There are 6 hidden switches. A switch that is on adds its own fixed numbers to the row, and there is some noise. The rows also spread widely along 5 directions, which tell nothing about the answers.
Known rows, each followed by its switches (1 for on, 0 for off):
[0.08, -2.05, -0.10, -0.16, -1.83, -1.80, -3.55, 0.08, 2.01, 0.48, -3.30, -1.22, -0.16, -2.31, -0.35, -1.18, -0.57, -1.14] => 0 1 0 1 0 0
[0.97, -0.55, 0.32, 0.19, 1.12, -0.28, -0.61, -0.84, -0.43, 0.26, -1.63, 1.16, 0.31, -2.51, 0.47, -1.27, 0.04, -2.25] => 0 1 0 0 0 0
[0.68, -0.94, -1.41, -0.51, -0.81, -0.52, -0.04, 0.32, -0.19, -1.12, -0.34, -0.77, -0.14, 0.79, -1.09, -0.74, 0.37, -0.13] => 1 0 0 0 0 1
[-0.33, -1.77, 0.42, 1.34, 2.36, -0.69, -1.77, -1.81, -1.07, 0.24, -0.64, 0.86, 1.64, -5.52, 1.58, 0.94, -2.15, -2.99] => 0 0 1 1 0 0
[0.42, -0.68, -1.09, 0.80, 1.82, -0.30, -1.10, -0.38, -1.43, -0.32, -0.96, -0.08, -0.04, -0.14, 0.91, -1.01, -0.03, -1.63] => 1 0 0 0 1 0
[0.74, 0.76, -0.66, -1.03, 0.15, 0.24, -1.50, 0.42, 0.40, 0.30, -0.15, -0.33, -1.62, 1.46, 0.37, -1.56, -0.69, -0.54] => 0 0 0 0 0 1
[-0.11, 0.03, -0.41, 1.19, 3.29, -0.14, -1.22, -1.69, -1.23, 0.45, 0.21, 0.71, 0.39, -2.82, 1.42, -1.28, -1.43, -2.09] => 0 0 0 0 0 1
[2.19, 1.82, -1.53, 1.28, 3.08, -0.51, -3.09, -2.72, -0.91, 1.15, -1.38, -0.05, -1.84, -0.28, 1.79, -3.73, -1.93, -1.49] => 0 0 0 0 1 0
[0.12, -1.05, 0.00, 0.65, -1.43, -1.35, -1.05, 0.06, 0.96, 0.47, -2.69, -0.48, -0.62, -2.22, -0.77, -0.76, -0.67, -0.64] => 0 0 0 0 0 0
[1.94, -0.23, -0.94, 0.60, 1.00, -0.63, -0.30, -1.62, -1.06, -1.42, -1.01, 1.27, 0.23, -0.94, 0.22, -1.43, 0.21, -1.71] => 1 1 1 0 0 0
[0.67, -0.05, -0.07, -0.07, 0.57, -0.54, 0.50, -0.20, -0.80, -0.49, -1.05, 1.11, -0.42, -0.80, -0.03, -1.28, 0.16, -1.57] => 1 0 0 0 0 0
[0.33, 0.56, 1.38, -1.57, -0.38, 0.44, -0.83, 0.54, 0.62, 1.14, -1.54, 2.14, -0.70, -1.58, 1.22, 0.18, -0.87, -2.62] => 0 0 1 1 0 0
[0.37, -1.21, 0.43, 0.10, -2.35, -2.03, -0.53, 0.87, 1.01, 0.12, -4.49, 0.60, -0.46, -1.79, -0.90, -1.53, 1.55, -1.72] => 1 1 0 0 0 0
[0.64, 1.21, 0.44, 1.63, 3.20, -0.19, -2.87, -1.67, -0.97, 0.39, 0.10, 1.14, -0.81, -1.95, 2.43, -1.09, -2.13, -2.10] => 0 0 1 0 0 0
[1.71, 0.88, -0.36, 0.48, -1.44, -1.56, -0.62, -0.88, 0.14, -0.16, -2.88, 1.52, -1.68, -0.42, 0.18, -2.50, -0.12, -1.17] => 1 0 1 0 0 0
[1.39, 1.13, 0.13, -1.23, -1.96, -0.21, -0.93, 0.72, 1.42, 0.57, -2.24, 0.64, -2.35, 1.19, 0.37, -0.94, -0.13, -1.02] => 0 0 1 0 0 1

New rows. What belongs after each?
[-0.12, -2.11, -1.36, 0.42, -0.92, -1.18, -2.24, 0.48, 0.60, -0.26, -0.86, -2.61, -0.08, -1.02, -1.11, 0.46, -0.85, 0.17] => 0 0 0 0 0 1
[0.13, -1.45, -0.40, 1.13, -1.89, -2.15, -1.86, 0.83, 0.55, -0.84, -2.86, -0.35, -0.44, -1.11, -0.57, 0.12, -0.24, -0.76] => 1 0 1 0 0 0
[1.74, -0.65, -0.40, -1.03, 0.48, -0.57, -0.93, -1.85, 0.12, 0.08, -1.60, 0.25, 0.32, -2.27, -0.14, -1.96, -0.62, -1.94] => 0 1 0 1 0 0
[0.97, 0.27, -0.32, -0.84, -0.16, 0.08, -0.92, 0.21, 0.12, 0.14, -0.10, -0.36, -1.11, 0.19, -0.24, -0.90, -0.62, -0.32] => 0 0 0 0 0 0
[3.67, -0.04, -1.61, -1.34, 1.90, 0.99, -0.26, -2.70, -1.28, -0.44, -0.23, 0.97, 0.01, -0.56, 1.32, -1.11, -0.81, -2.23] => 0 1 1 1 1 0
[1.66, 0.77, -1.20, 1.08, 1.13, -1.41, 0.09, -2.85, -1.49, -0.38, -1.46, 0.96, -0.36, -1.94, -0.42, -3.27, -0.44, -1.12] => 1 0 0 0 0 0
[0.15, -2.36, -0.61, 0.51, -1.94, -1.34, -2.26, 0.84, 1.08, -0.42, -1.56, -2.72, -0.49, -1.18, -1.45, 0.28, -1.15, 0.79] => 0 0 0 0 0 0
[0.78, -1.62, -1.57, 0.49, 0.38, -0.38, -0.17, 0.06, -1.39, -0.88, -0.80, -0.80, 0.16, -0.04, -0.68, -0.05, 0.31, -0.68] => 1 0 0 0 1 0
[1.52, 0.56, -1.69, 0.11, 3.14, 1.06, -0.87, -1.52, -1.64, 0.29, 0.47, -0.01, -0.45, 0.05, 1.43, -1.28, -1.02, -1.67] => 0 0 0 0 1 1
[-0.70, -0.62, -0.02, 2.48, 0.68, -2.56, -2.09, -1.59, -0.10, 0.94, -4.59, 1.66, 0.38, -3.81, 0.87, -3.23, 0.65, -3.70] => 1 1 0 0 0 1
[0.78, -1.24, 0.04, 0.07, 0.76, 0.33, 0.63, -0.46, -0.87, -0.52, 0.40, 0.04, 0.38, -1.75, -0.37, 0.47, -0.77, -0.72] => 0 0 0 0 0 0
[0.03, -1.43, -1.53, 0.52, -2.03, -2.44, -1.32, 0.04, 0.83, -0.51, -2.93, -1.48, -0.72, -0.63, -1.51, -1.63, 0.29, -0.15] => 1 0 0 0 0 1
[0.26, -1.07, -0.74, 0.17, -0.86, -1.30, -0.75, 0.35, -0.32, -0.70, -1.48, -0.61, -0.27, -0.49, -0.98, -0.74, 0.26, -0.37] => 1 0 0 0 0 0
[0.91, 0.35, 0.28, 0.79, -0.32, -1.39, -3.14, -0.64, 1.34, 1.42, -3.95, 0.24, -1.29, -1.75, 0.73, -2.88, -0.25, -2.04] => 0 1 0 0 0 0
[1.05, 2.17, -1.32, 0.99, 1.40, -1.83, -2.11, -1.98, -0.34, 0.83, -2.51, 0.57, -1.83, -0.02, 0.98, -4.61, -0.25, -1.73] => 1 0 0 0 0 1
